The rows come from 4 hidden closed curves, with some noise, and rows from the same curve form a group. Each curve winds through 8 dimensions. The rows are also pushed far along 4 directions, which tell nothing about the answers.
(in the rows, 128 means zero)
Some rows, each with its group after it:
[126 136  96 129 165 141 118  57 100 117 122 103  97 146 112 151  90 134
 136 120  86 128 139 149 136]
T
[117 134  93 162  93 134 129 100  95 121 109 108 167 102 132 124 110  77
 142 112 157 127 126 157 100]
E
[142 174 105  81 120  97 161 127 142 136 118 164 143 109 150 129 152 106
 135 108 151 120 154 145 140]
M
[137 106 126 168 146 134 124  59  93 101 140  84 151 126 108 135 110 140
 152 132  97 133 148  84 152]
E
[121 160 111  47 174 142 114  88 136  96 117 154 108 134 139 147 102 116
 127 132 128 120 137 177 141]
T
[ 68 117 138 146 163 156 105 135 118  96 128  99 151 135 123 151 131  96
 109 116 101 155 119 199  66]
M
[ 98 105 130 164 151 163 110 108  97 105 125 108 123 141 121 127 114 104
 148 122  95 136 106 158 107]
T
[143 172 126  30 146 151 121 138 174 133 118 156  95 134 135 148 112 166
 137 145 161 120 149 112 181]
K
[118 108  99 198 102 142 138 118 108 137 151 108 163 134 146 110 103 113
 142  84 103 155 129  74 141]
M
[131 133  97 111 156 137 130 113 120 119 119 143  85 143 128 124 115 131
 135 125 107 124 116 133 156]
T
[115 140 137  82 116 114 126 154 166 155 127 162 121 118 148 135 154 117
 106 128 149 109 100 163  96]
K
[146  83 152 163 145 117 117 135 115 135 123 116  84 140  76 124 148 159
 136 160  97  99 101 115 124]
M
[ 94 112 137 165 132 121 133  98 108 110 139  95 165 110 122 128 158 100
 122 132 130 112  98 175  80]
K
[126 167  65  80 105 138 149 131 139 142 131 153 143  94 214 117 105 123
 101 104 159 121 135 101 166]
T
[100 123 167 119 191 134 101  75 125 102 138 105 105 160  80 163 128 123
 127 134  87 125 113 207  87]
E
[112 148 158 128 127 129 130 148 141 128 134  99 147 133 112 134 142 137
 120 134 149 144 141 160 111]
M
[161 103 101 147 140 106 121  79 106 117 135 112 104 140  93 118 103 146
 125 137 103 116 124  89 163]
M
[118 120 130 111 135 139 145 202 148 159 116 176 101 119 167 126 172 136
 128 124 112 107 115 120 120]
K
[136 152  34 165  70 143 152  87  89 164 126 111 138 114 183  92  66 105
 149  72 124 138 135  83 169]
T
[ 84 128 149 148  98 147 118 131 129 148 136 100 186 125 135 129 125  94
 152 104 131 135 129 170  68]
E
[101  88 159 188 168 147 108  94 104 121 143  82 150 133  88 161 135 122
 150 114  61 127 134 140  85]
M
[ 85 143 158 135 109 136 169 252 157 113 120 171 138 130 172  91 202 106
 112 133 185 155  91 166 110]
M
[107 148 138 116 122 141 153 170 153 135 133 164 116 151 152 107 139 119
 131 126 167 118  99 164 130]
E
[130 131 124  89 178 140  98  50 122 127 136 102 135 127 108 177  85 144
 137 124  80 106 172 143 123]
K
[116 139  81 126 124 147 119  62 100 124 142  92 175  94 171 140  74 112
 116 104 121 123 151 119 130]
T
[152 161 136  43 180 114 135 133 169 137 121 183  84 134 122 163 154 154
 135 125 108 110 157 124 161]
M
[124 121 155  96 145 147 119 170 135 135 105 160  91 118 139 128 158 127
 143 147 119 101 106 156 112]
T
[117 148 118  91 122 140 144 136 135 109 114 151 161 113 163 131 134 114
 138 134 166 126 145 136 135]
E
[159 124 126 122 158 123 142 128 147 154 155 126  99 138 113 135 118 189
 115 135 114  95 140  69 183]
E
[110 110 138 122 161 128 133 146 143 126 135 144 130 128 138 153 160 143
 110 132 100 119 129 126 111]
M
[104  92 173 130 169 131 122 157 139  98 120 141 121 132 105 147 190 132
 129 161 114 115 102 152  95]
E
[140 102 118 188 121 142 150 161 105 124 127 116 135 123 130 108 136 147
 145 130 119 132 138  64 164]
E
[159  94 137 164 141  81 141 130 130 116 134 155  85 158  84 119 160 147
 115 143 110 128 102  93 147]
T
[128 144 127  76 116 127 147 167 152 140 111 178 106 125 171 116 149 139
 122 152 163 103 112 140 133]
M
[142 116 148 126 175 108 120 162 130  97 127 110 105 127  74 134 164 157
  97 156 119 133 131 131 143]
M
[143 130  93 161  86 130 162 114 117 138 130 155 135 143 152  89 108 112
 170 106 148 126 118  78 173]
K
[114 134 120 165 143 155 121  61  97 125 163  51 180 130 116 142  59 134
 132 110 115 124 169 137 128]
E
[135 131 101 144  65 125 162 151 130 134 132 138 172 110 175  85 123 124
 130 134 193 122 124  77 160]
K
[146 151 156  81 154 123 122 143 166 145 120 158  58 155 111 154 142 170
 125 141 119 133 130 125 148]
T
[ 85 146 105  97  97 150 126 114 129 105 137 121 209 107 194 119  91  91
 105 125 182 135 136 163 103]
K
[160 158  83  98 118 130 161 137 130 152 114 154 116 114 160 117 121 149
 151 117 135 111 164  75 189]
K
[ 78  94 143 156 136 139 123 162 108 109 125 127 159 129 153 117 143  94
 105 138 113 124 109 201  52]
K
[ 99  99 145 141 147 130 146 201 149 136 128 164 122 125 156 135 192 137
 108 131 107 120 105 123 101]
M
[176 140 131 116 133 105 135  82 149 140 146 152  75 164 113 141 108 176
 134 126 114 144 136  50 196]
T
[ 99 177 112  71 124 163 137 139 140 129 107 167 120 124 196 138 118 107
 142 112 148 143 134 165 125]
T
[144  93 118 151 144 122 137 136 114 126 128 132 123 110 135 129 148 151
 122 138  99 109 129  74 145]
T
[150 157 144  81 155 111 107  79 154 135 138 122  86 153  89 161 102 161
 111 137 126 130 140 143 142]
T
[167  62 169 184 152 137 112 154 115 125 137 132  87 142  77 116 134 161
 153 152  88 107 108  53 162]
M
[104 168  84 133  96 146 130  69 101 125 125  91 171 120 149 113  79  80
 150  92 150 145 137 173 120]
K
[158 177  77 100  73 124 155 149 133 141 130 133 168  96 180  92  95 123
 120 104 187 144 167  74 190]
M
[111 182  97  73  97 119 163 104 132 124 124 140 181  93 196 117 128  99
 121 125 193 109 142 169 125]
K
[124 125 104 172 100 130 146 154 117 142 121 125 105 134 131  87 143 117
 142 110 127 138  91 116 145]
K
[166 117 121 131 154 118 139  81 116 112 136 123 111 133 113 133 128 170
 148 141 103 123 147  49 193]
E
[129 129 138 101 118 119 133 142 165 155 136 156 123 140 130 126 149 135
 144 121 128 116 118 110 132]
E
[ 94 147 123 157 116 154 131  81 110 122 154  81 190 146 129 121  64  97
 138 107 158 125 141 186 107]
E
[155 103 170 164 154 128 106  94 119 138 136  84  92 156  46 142 123 173
 165 144  84 122 134 100 143]
E
[144 138 110 122  85 122 154 116 132 130 138 132 167 119 161 100 109 137
 135 140 183 114 135  84 166]
K
[112 123 145 120 157 138 130 172 127 126  98 132  98 130 111 140 165 139
 129 155 120 113 125 182  96]
T
[ 80 136 115 134 105 157 117 183 127 116 108 106 162 103 147 120 139  92
 108 124 163 150 112 179  86]
K
[132 128 137 169  91 151 141 123 121 162 141 101 136 115 144 112 126 149
 160 125 143 115 113  77 151]
E

New rows. What belongs after each?
[126 176 126  52 180 137 127  67 129  97 128 126 125 125 147 165 107 140
 122 135 125 127 169 166 147]
E
[100 130 128 177  84 167 139 120 101 160 138  87 173 116 164 104 106 111
 168 105 131 124 129 130 109]
K
[ 85 124 177  68 168 153 105 142 160  92 131 142 143 134 137 157 141 131
 106 169 155 113 113 193  87]
K
[154 137 160  81 153 130  96  60 131 122 139 111 139 131  95 164  77 148
 140 150 128 101 170 138 132]
M
[122 102 122 146  88 132 156 204 140 149 115 202 143 134 177 101 143 102
 142 121 147 112 117 107 113]
K
[118 109 139 176 143 113 135 110 111 118 123 125 104 149 108 143 150 129
 121 132 100 139 113 146  98]
T
[139 112 129 105 162 121 127  92 123 112 137 148 124 154 129 134  99 142
 129 144 102 107 149 127 138]
K
[ 87 112 172 149 118 151 140 181 131 136 127 129 143 123 152 113 170 123
 137 147 146 110  95 167  84]
K
[147 115 103 137 123 101 143 147 133 128 120 154 128 127 105 121 137 121
 118 133 148 103 125 121 135]
E
[150 102 163 114 150  92 123 175 160 143 117 167  56 152  72 132 181 156
 114 158 116 102  90 141 117]
K
[129  85 162 166 182 135 128 160 116 124 117 122  84 130  77 138 194 151
 157 144  67 107 105 117 126]
M
[124 144 137  72 130 151 120 185 143 125 112 164 136  98 167 132 130 113
 119 138 159 115 140 149 122]
M
[119  98 149 140 165 132 128 156 112 118 105 123 101 125 103 137 170 142
 127 165 106  97 115 166  98]
T
[128 136 123  67 188 125 116  74 121  97 122 119 127 112 125 170 120 148
 106 159 115  94 159 166 122]
T
[ 93  85 120 233  96 174 139 174  82 143 121  95 164  99 152  95 152  93
 173 101 103 130 100 102 104]
M
[ 77 139 170 102 178 144 117 164 150 107 119 104 109 146 103 156 174 144
 102 156 123 142 117 218  80]
M
[127  93 159 170 159 164  89  91 115 117 139  65 117 152  52 149 100 160
 159 142  93 132 127 104 137]
K
[133 135 150  81 164 154 103 121 155 120 127 122  97 144  94 155 115 167
 142 151 128 122 136 119 158]
K
[144 162 119  46 172 104 114  99 142 120 114 132  83 138 101 148 123 147
 107 145 119 114 144 185 134]
K
[ 89 100 172 149 197 150 108 133 105  99 111  93 124 117  76 163 183 117
 146 144  76 114 118 201  69]
M
[120 143 148  91 143 133 101  90 122 129 117  96 138 119 104 157 108 126
 132 146 132 106 150 195  87]
M
[ 73 135 160 146 122 150 145 202 133  95 123 142 162 128 156 107 170  84
 121 130 170 154 101 194  89]
M
[180 124  89 121 132  79 155  88 137 129 152 154 119 141 126 121 117 162
 109 122 118 122 147  42 197]
M
[ 89 127 161 116 168 132 107 116 126  98 111 121 122 142  83 157 151  93
 127 145 127 120 108 242  58]
K
[103 143 102 102 115 133 156 237 160 123 108 171 142 116 169 110 170 112
 100 122 168 144 126 139 127]
T
[127  84 154 168 143 126 115  94 127 118 146 110 132 150  76 131 137 139
 155 138 104 116 105 101 127]
E
[143  61 140 200 159  96 136 127 122 119 156 121 112 151  86 129 160 164
 108 138  73 123 109  62 140]
M
[146 104 133 141 137 117 135 182 135 116 112 134 106 126  93 119 163 157
 117 162 142 117 120 100 147]
K
[118 135 116  92 137 130 121  86 114 117 130 134 163 135 152 138  79 108
 125 129 124 113 167 178  98]
K
[ 86 144 159  67 153 171 107 150 163 110 122 140 130 133 141 153 133 128
 126 147 155 126 118 179 106]
K
[137  75 159 199 169 115 126 114 125 138 171  88 112 160  58 131 128 172
 113 143  90  91 107 108 129]
E
[ 83 113 171 100 164 139 122 168 146  94 112 152 139 121 131 152 190 110
 121 158 137 117 105 194  72]
E
[111  98 149 180 102 162 139 218 120 154 110 156  99 123 156  94 172 114
 161 123 115 128  80 112 114]
T
[ 94  83 159 137 182 139 106 107 115  88 142 116 138 149 114 143 126 128
 112 155  91 115 115 174  85]
K
[142  92 124 156 141 125 137 195 134 138 113 147  99 118 106 129 170 150
 123 142 114 108 116  84 141]
E
[139 155  86  95 128 136 106  75 124 114 127  81 148 118 109 141  72 137
 122 123 146 141 162 117 162]
K
[ 94 183 140  91 113 140 123 124 136 112 132  95 201 112 147 142 104  93
 113 118 184 153 169 207  90]
M
[106 115 197  97 163 126 115 174 166 137 129 140 115 140 102 153 186 150
 125 154 109 110 120 171  81]
E
[141 120 140 107 158 108 116  81 142 105 125 147 115 149  72 158 129 124
 138 143 134 107 123 146 126]
K
[143 124  94 128 140 122 142 148 143 134 142 136  90 134 137 112 128 163
  94 127 126 125 106  74 183]
T
[102 173 102  77 119 122 141 100 144 130 141 132 188 116 160 138  93  91
  98 115 189  98 150 207  95]
E
[148 118 146 123 186 107 114 129 127  90 132  93 110 130  58 144 150 160
 101 157 110 133 143 131 148]
M
[ 99 139 124  98 140 126 129 198 143 124 104 145  97 121 141 117 174 119
  91 139 136 131  97 190 100]
K
[127 170 170  47 156 123 138 115 160 131 137 135 128 121 146 156 145 162
 118 158 152 103 155 167 126]
E
[129 158 108  83 103 143 152 187 159 159 106 176 111  94 183 125 160 132
 127 128 173 107 114 111 148]
E
[117 160 104 111 130 143 122  32 121 139 167  70 193 116 140 151  51 127
 119 106 144 103 169 151 128]
E
[115 124 109 107  98 121 156 237 157 133 116 186 119 113 194  86 178 127
  86 141 169 128  90 118 133]
K
[ 92 124 140 122 146 126 117 167 123 119 108 121 110 128 119 125 161 106
 100 140 118 127 102 220  66]
K
[125 157 136 101 124 123 165 170 162 121 133 160 118 149 153 107 156 151
 122 137 169 144 122 114 168]
M
[112  94 109 202  93 130 125 127  86 130 128  93 198  96 137 119 125  83
 136 102 110 138 139 117  84]
T
[132 142 135 132 145 134 129  82 119  90 147 100 153 145 106 127  97 128
 140 128 141 148 148 125 160]
M
[145 109 126 168 155 134 131 120  99 106 127 100 114 128  86 113 142 137
 158 130  99 129 124  97 167]
M
[101 122 121 118 136 136 147 174 123 120 111 150 133  98 175 125 170 119
 104 146 140 102 110 162  99]
T
[118 113 157 112 147 123 120 132 159 131 134 153 110 150 101 136 155 134
 141 137 121 110  97 139 118]
E
[114  97 102 174 125 137 111 155 117 122 137  98 151 125 103 110 117 106
 117 103 107 146 116 115 124]
T
[166 142  91  56 162  97 145 128 165 116 133 190  74 148 143 131 128 171
  92 140 127 123 134  77 202]
M
[170 150  80 133 104 107 130  62 100 138 132 110 147 117 112 115  79 108
 151  94 125 129 162  98 167]
M
[134 145 105 108 113 107 137 102 132 108 134 154 148 133 143 112 113  98
 120 116 158 136 125 135 140]
T
[130 115 114 148 134 122 135 120 116 129 137 115 111 121 135 116 131 142
 105 140 127 105 100 121 136]
T
[136 109 111 196  81 114 139 140 104 156 127 110 125 135 115  85 126 112
 141 112 122 130 104 116 120]
K
[101 126 172 161 143 131 124 140 129 107 142  82 150 146  87 135 145 133
 119 138 133 153 130 166 101]
M
[140 120 126 122 181 139 103  74 115 116 141  81 137 125  82 171  92 161
 124 137  95 109 173 119 140]
E
[135 117 101 155 127 104 108  59  95 108 135  85 173 126  81 133  87  93
 128 110 113 134 153 148 109]
T
[ 84 112 160 116 205 146  92 133 133  89 127 111 113 147  89 173 147 123
 101 138  81 141 121 205  75]
M
[128 145 136  72 174 136 131 128 136  95 113 143 126 122 132 156 140 145
 125 155 135 120 161 144 141]
E
[135 109 109 135 114 118 150 159 124 136 131 157 122 136 163  94 128 134
 117 132 121 118 121 106 139]
K
[108 106 117 172 108 151 137 158 115 157 130 128 147 114 163 114 134 114
 146 102 103 120 121 108 110]
K
[149 142  83 135  76 132 153 177 133 143 112 136 137 108 151  93 123 135
 134 123 176 136 135  65 181]
K
[141 144 156  86 155 118 124 162 156 146 115 127  76 136  92 144 162 173
 121 154 123 116 134 145 135]
M
[110  88 138 193  88 157 133 189 111 136 129 148 134 117 164  76 152  89
 156 114 127 129  66 102 118]
T
[133 148  91 168  84 113 139  30  99 120 150  99 184 135 143 121  65  96
 138  93 143 159 151 109 137]
T
